The first 4 rows are patterns. Each new row is the sum of 2 different patterns, raised or lowered, with some noise. Before adding, each is slid sideways (what falls off one end comes back at the other) and multiplied by a number that may be negative. Names go in the order of the patterns.
Some rows, each with the names of its patterns after it:
[ 21  13  27 -13 -10 -26  -8  22 -15  18 -19 -18  24   8 -14   1  19  12
 -25  11 -13   2 -25   4 -25   8 -24  19  16  -5  -5  26  14  25  23  15
  23  -9  -7  -4  14  14  10  -6  11  26] -> j_854
[-13  -4  17  12   3  15   2  10 -19 -18  18   7 -24 -10 -19   6 -16 -13
   9 -25  -8  24  -4 -26 -24   7   5   4 -17  -9  16  13  11 -14   3   4
  25 -19  11   0  -7 -11 -21  18   5 -26] -> j_21
[ 24  22  14   2  26 -17  -1  22  18   4   7 -10  15 -15   9  -8  23  11
 -26  17  12  15  21  25 -22  20  10 -20 -25  -5 -23  11  13  22 -10   6
  23 -16  24  11  24  15  20   6   8  -6] -> j_155
[-22 -15   0 -19 -23  -6  -8 -10   4  19  14 -13  -2  -3  18  17  20 -13
 -25  -8 -27 -13  -8 -17  23  18 -17   7   2 -15 -15  25  -2  -2  -3 -21
 -10  -5 -12  -5  -3  10  19  16 -15  -7] -> j_326

New rows. What belongs after each?
[-24   9 -24  -9 -12 -14   4   0 -35 -26  30   6   3 -21 -21 -10  13 -32
   0 -10  -4  -1 -11  -2  -7 -49 -31 -10  -7 -13  -9   1 -13   7  -7 -10
  -1   1 -30   1 -10  18 -32 -39  -4 -52] -> j_21 j_326
[-27 -10 -41  -4 -32 -26 -28 -31 -26 -10 -38 -32 -25  -7 -17  13 -20 -34
 -42 -26 -18 -18 -39  -3 -24 -12 -26  -7  18 -35 -24 -26 -16 -20  20 -37
 -36  -2 -11 -16   0 -31  -6 -18 -15 -11] -> j_155 j_326
[ 13 -32 -12  44  -7 -10 -20  27   7  26 -17  13   7   8  20  -5 -11  -1
  12 -28   6 -10   4  -2 -12  14  -1 -26  -3  -7   4   1  -2   0  15  22
   6  -6   8  22 -31  10   0  -7 -15   2] -> j_854 j_21
[  8  36   0  -8  -5  -1  -1  -3 -10 -26 -19 -29  27  37  19  21   9   6
  28 -21 -28   6  -9 -15  31  30   8  16  -8  22  12  33  27  -2   7  23
   0 -23 -15  42   5  38  20  29  21  48] -> j_854 j_326
[-31 -36 -67 -48 -20 -49 -55  -8 -22 -20 -24 -28 -32 -56 -22 -19 -44   1
 -39 -30 -39 -51 -54 -38 -28 -15 -48 -56 -37 -15 -41  -5 -12 -61 -54 -52
 -44  -7 -56  -4 -52 -34 -36 -36 -14 -47] -> j_854 j_155
[ 25 -29  -6   1  38  33  28   9 -14   8 -34 -21  16  -1   8  16 -25  17
  -6 -17   1   7  -2  25   1 -36 -23   9   0   7 -10   9  37  33   4 -11
 -12  -3  29 -27  -5   1  -7 -10  -8  39] -> j_21 j_326
[  9   2   1  19  36  26   0 -24  19 -15   2  12   7  45  14  -5  36  24
   4 -12  24  10   2  10 -11  17  21 -10   5  27  26  40  21  12  16 -10
  18  18 -18  -3  27  24   1  13  25  36] -> j_21 j_326
[ 21  -6 -14  27  -6  11 -20  -4 -16  19 -19 -17  35  29  -7  16  -8   5
  -6  16   9 -12  24 -28 -17  -3  -1 -28  -6 -14  13 -27 -21   0 -14 -21
  34   4 -30 -26   7   2  15 -18  12   7] -> j_21 j_155
[ -8 -28  19   7   7 -18  22   7 -28  -3 -32  14 -19 -20 -34  -1  -7  23
  14   5  -3  27  -7   3  32  16  -4 -17 -24  -2  -4  -1  12 -27  -1  36
  13 -13   1  -7  -6 -20 -22   7   0  23] -> j_854 j_21
[ 21   4  -6   9  13  26  -8 -10  -5  17 -25  31  20  31  12 -22  38  -1
  12  20 -13  17  32  13   5   3  40 -11  12  22  40  -8  28  -8  37 -16
 -11  23   1 -18  15 -13 -26 -18  -4  23] -> j_854 j_21
[ 15 -16  -5 -18   9  15   6  16  -1 -23  19  31 -15  -2  12   3 -29  32
 -16   2   2  28 -10  29 -19  14   5  10   0  13  29  11  17   3  13 -13
  -3  -1  23   2   1  -7  15  11  36  17] -> j_854 j_155
[-13  -1  26  31   8  28  13  14 -14 -20  12  17  -6   0  -6  23  31  21
  22  24  -2 -20 -33  10  23 -27   7 -28  -9   8  -2  -4 -17   9  28 -23
 -10 -27   8 -15   7 -29   1  -5  26  23] -> j_854 j_21
[ -5  18 -32 -17  20   1  22   0   1  -7 -17  -1   5  17   3 -28  -9   7
  32  38  29  32   1  14  18  36   4 -10  28  47   2 -12  -6  50   8   6
  -6  22  20  30   0   6  10 -16  15  21] -> j_854 j_21
[-24 -20 -36   9  42  -3  39  -1  -6  36 -12 -25  18  10   9  -3  25 -31
   5 -15   7   2  17 -11  28  18   1 -11   5  -1  35  27  34  33  -5  14
  20  19  20  18  -6  -7   8  30  13  26] -> j_854 j_326
[-10   0   1 -10 -28  -9  12  14 -14 -36 -18 -15  -6  -4 -30  14  11  -3
 -13   4 -18 -22   4 -24   6  -4 -41 -22 -13  -2   0  -6  13  10  13 -31
 -25 -10 -13 -23 -27 -38  -5 -24 -23   3] -> j_21 j_326
[-14 -15  -6  -1   5  26 -21  -1   4   1  35 -16   6   1 -22   3  23 -33
  -4  36  39  -2  13 -12   5  -9  -5 -15 -25  24 -18 -10 -37   4 -23  -4
   1  15  -1 -30 -15  21  -7  17 -13 -26] -> j_21 j_155
[ 17  -5 -11  -3  12  14 -11  -1 -18   7  -3   4 -32  40  -2  -6   3  18
  25  -2  -6  44  16  20 -24 -10  24 -17   0 -10  14  10   7 -11  26  32
  45   7  41  14  -9  18  24 -17  -2  46] -> j_21 j_155
[-11  10 -22  10   0   7 -21 -25   7   9 -32  13   5  -1  -1   4  11  16
   1   6 -13  24  -9 -17  22 -21  -1 -16 -19 -10   8 -15  14  20  10  -5
  29   1   0 -23   8  12  -3  27 -23  -1] -> j_21 j_155
[ -3 -18  -8  10  18 -21 -25 -21   5  -8  31  -2   1   0 -44   2 -22   2
  38  -5 -22  20   2 -30 -24  45 -11  11  -4   3 -11  19 -18  16 -19  -5
  22  20 -37 -19 -43 -33 -12 -38 -12   3] -> j_854 j_326
[-13 -32  -7 -22  -5  12  22 -38  -6  22 -30 -27   8 -23 -25  15 -38 -19
  10   8  -2  15  -3   4  -7  -8 -14 -41  -2 -23 -29 -44 -20 -25 -14  -5
  20 -10 -34 -14  -7  -7  29  16 -32 -39] -> j_155 j_326
[ -7  20  34  -2 -12  18  -1  26  -6  15  -4  19 -12  17   6  -9  15  35
  36  41  25  35  44   6  10  11  16   4   5  13  17  32  11   5  13   6
  19  -9  21  38   1  35 -26 -23  41   9] -> j_854 j_326
[-10   8 -36 -33 -30   6  -9  20  16 -12 -14   5 -25  -4  -4   8 -11  17
 -15 -29  25 -17 -11  -1 -15 -23  29 -20  -8  11  11  -7  30  -7  -1 -13
   8   7  -9  16 -19  -6 -27 -29 -30   1] -> j_155 j_326
[ 12  -6  20   4 -13   3 -43   9  16 -18 -17  -5   1  15 -18  13 -14  21
 -16 -47  25   8 -17   0  -6 -21  -8 -14 -17 -54 -19  -5  -3 -23 -13 -10
   1  12 -38   2  17  26  16  -6  -2   3] -> j_21 j_155
[-25 -36 -42 -25 -46 -31 -28  -9 -52 -27 -63 -33 -14 -53 -32 -57 -53 -34
 -11 -63 -53  -4  -1 -20 -19 -43 -28 -38 -11 -43 -47 -10 -33 -51 -41 -41
 -49 -42 -50 -10 -46 -65 -49 -32 -39  -3] -> j_21 j_155
[-36 -31   6  -4 -11 -13   4   5 -29  -9 -14  23  23   1 -22 -13  -7 -18
 -22  -2 -12  11  26 -17 -15  -2  -1  -4  13 -10 -10   3 -19 -25 -19 -24
   0 -10   2  -6  22 -28 -12 -22 -12   7] -> j_21 j_326
[ -8  16  -6  23  52   6  38  58  27  12 -17  17  41  23   6  27  51  17
  38  13  28  45  55  10  44  29  20   6 -10  29  40   7  28  32  41  50
  44  43  31  41   4  -8  32  41   3  18] -> j_21 j_326
[ 27  -9  20  21  -4  51  33 -17  22  38  25   0  27  11  28  20 -12  -3
   1  19  11  10   0  42  15   5  16  10  23   0  -2  20  23  12  -6   6
  25  11   4   4  28  40   9  22  26   8] -> j_21 j_326
[-13 -16 -26 -15  22   9 -33 -23 -10  21   5 -15   1  -5  -7  -9 -11  35
  14 -36   0 -30  18  -5 -28   4 -15  -8  11 -11  -9 -30  14   3  20 -18
   9  11  29  -1 -22   6   9   7 -26  -6] -> j_854 j_21
[ 47  36  32  15   2  15   3   4  37  10  -5  25   8  26  17 -18  10 -41
  -6  51  -9   0 -35  -4  36  20 -22   0  42  33  -4   5  -3  16  11  -6
  -4  16 -21  16   3  23   8   9   9  29] -> j_854 j_21
[  2 -34  27  24  23  29  23   6  16 -27   4  26   3  -5  29  -8 -23  17
  12   1  17  -6  11  -8   7  -9   8 -10 -39  22  10  25  24  18  -9  32
   7 -16 -19 -12 -39  -5  17  16 -11 -12] -> j_155 j_326
[-14 -19  -6   1  -8  19  -5 -21 -10 -34 -41  18  -2  15  10 -13 -13 -19
   9  11 -10  -5  10   2 -18 -14   7 -30  -7   3  22   8  26 -13  29  -4
 -15   3   6 -31 -33 -37 -15 -17 -23 -11] -> j_854 j_326
[  6 -33 -33  -7 -21  -9  -3  38  32 -28  -6  22  27  38  16   6  -9 -15
   1  -3 -29 -11  50  42 -21   4  -1   5  -5  11 -13 -12  13 -20 -10 -28
  11 -14  -1  17  30  38 -30 -10   5   0] -> j_21 j_326
[-26   0  10 -19 -18  23 -12 -30 -13 -25 -15 -27  -6 -18 -15 -37   1   8
 -25   4  20  -7   5  12   4  21 -21   3 -13  14  -9  -2  11  -6   7   1
  -8   0   1 -25 -30   6  31 -12  27 -24] -> j_854 j_155
[  3   2  -9   8  30 -19  -5  32 -10  -8  27  27 -19   0  17  33  12  16
   0  43  12  12   2  18  -2  25 -23   7   1 -10   9  -2  33   7 -21  -5
  13  22   5   1  17  -5  31   1  16  35] -> j_854 j_21
[-24 -38 -34 -11   1 -37 -40 -23 -12 -18 -23  -6  -9 -18 -20 -21 -17  15
  -3 -27 -35 -15 -27 -41 -25 -13  17   5 -43 -17 -15 -40 -31   3  -4  -4
 -30 -41  -7 -12 -12 -24  -6   4  -3  17] -> j_21 j_326
[ 33 -19 -22  -3  -2  27  23  18   6  33  42   3  49   1  15  -7  12  28
  -3  16   9   6  38  13  12  -8  20  33  -3  17  -1  -1  -3  -5 -11   5
   2  29  -4  14  10  39  33  48   6  34] -> j_854 j_155
[-38 -33 -11  -2  -9 -24 -13 -11 -26   2 -33  -2   7  10 -27 -23 -37   8
   0 -25 -36 -12 -34 -30  -9 -29  -9 -29 -38  -8 -35  -2 -49  -7   3 -44
  -7 -29 -21  -8 -14 -50 -15  -3 -34 -68] -> j_21 j_155
[-27 -35 -29  -3  12 -18   2 -15  20  28 -13  33   8  27  -8  -4  20  10
 -31   8  -6  14 -17   7  -9 -29   8  35  -2 -23 -35  16 -10   8 -28   7
  22 -12  22  -7  12  19  43 -40  25   2] -> j_21 j_155
[  2 -12  -9 -16 -35  11   5 -34 -23 -14  -6 -22 -25   5 -16  -8 -45 -44
 -16  -2 -18 -19 -14  -2 -26 -16 -28 -51 -11  -3 -23 -28 -27 -29 -12 -13
 -29 -10   2  -3   0 -27 -14 -21 -10 -45] -> j_21 j_326
[ 17  15  24  23 -22   8  -6 -33 -16  -2  -9  19   8  32   4   6  24 -11
  17  -8   9  22  17   4  -9 -21   6  27  29   3  39 -10   1  30  -2 -12
  17 -17  10  -8  16 -27  20  10 -27  28] -> j_155 j_326
[  8  17  27  16  10 -19  19  33  23  -4 -20 -19  20  24  18  27  39  32
  12 -17  13  35  19   5  39  36 -20  33  19  -6  34  42  35  16  12  11
  15  -1 -18  14   9  44  23   6   8  48] -> j_21 j_326
[  3 -11  -3 -10   7   4  10  -1  -2 -18  -4 -14  -5  19 -23  -9   0  -6
 -16  27 -29 -19 -11   6  12  -2  -2 -28 -37  17  -6 -32   6 -11  -6 -40
  -9 -29  -9 -29   0 -41 -16 -33   5 -15] -> j_854 j_155
[  3 -13   6   3  32   9  38  -5   1 -14 -17  24  -9 -11  14   5 -22  34
  -5  -8  17  48  14  29  -1 -15 -16  17  -1 -11  23  -3  15   2 -10 -10
  -9  -5  15 -23 -23  -4   3 -16  28  26] -> j_155 j_326
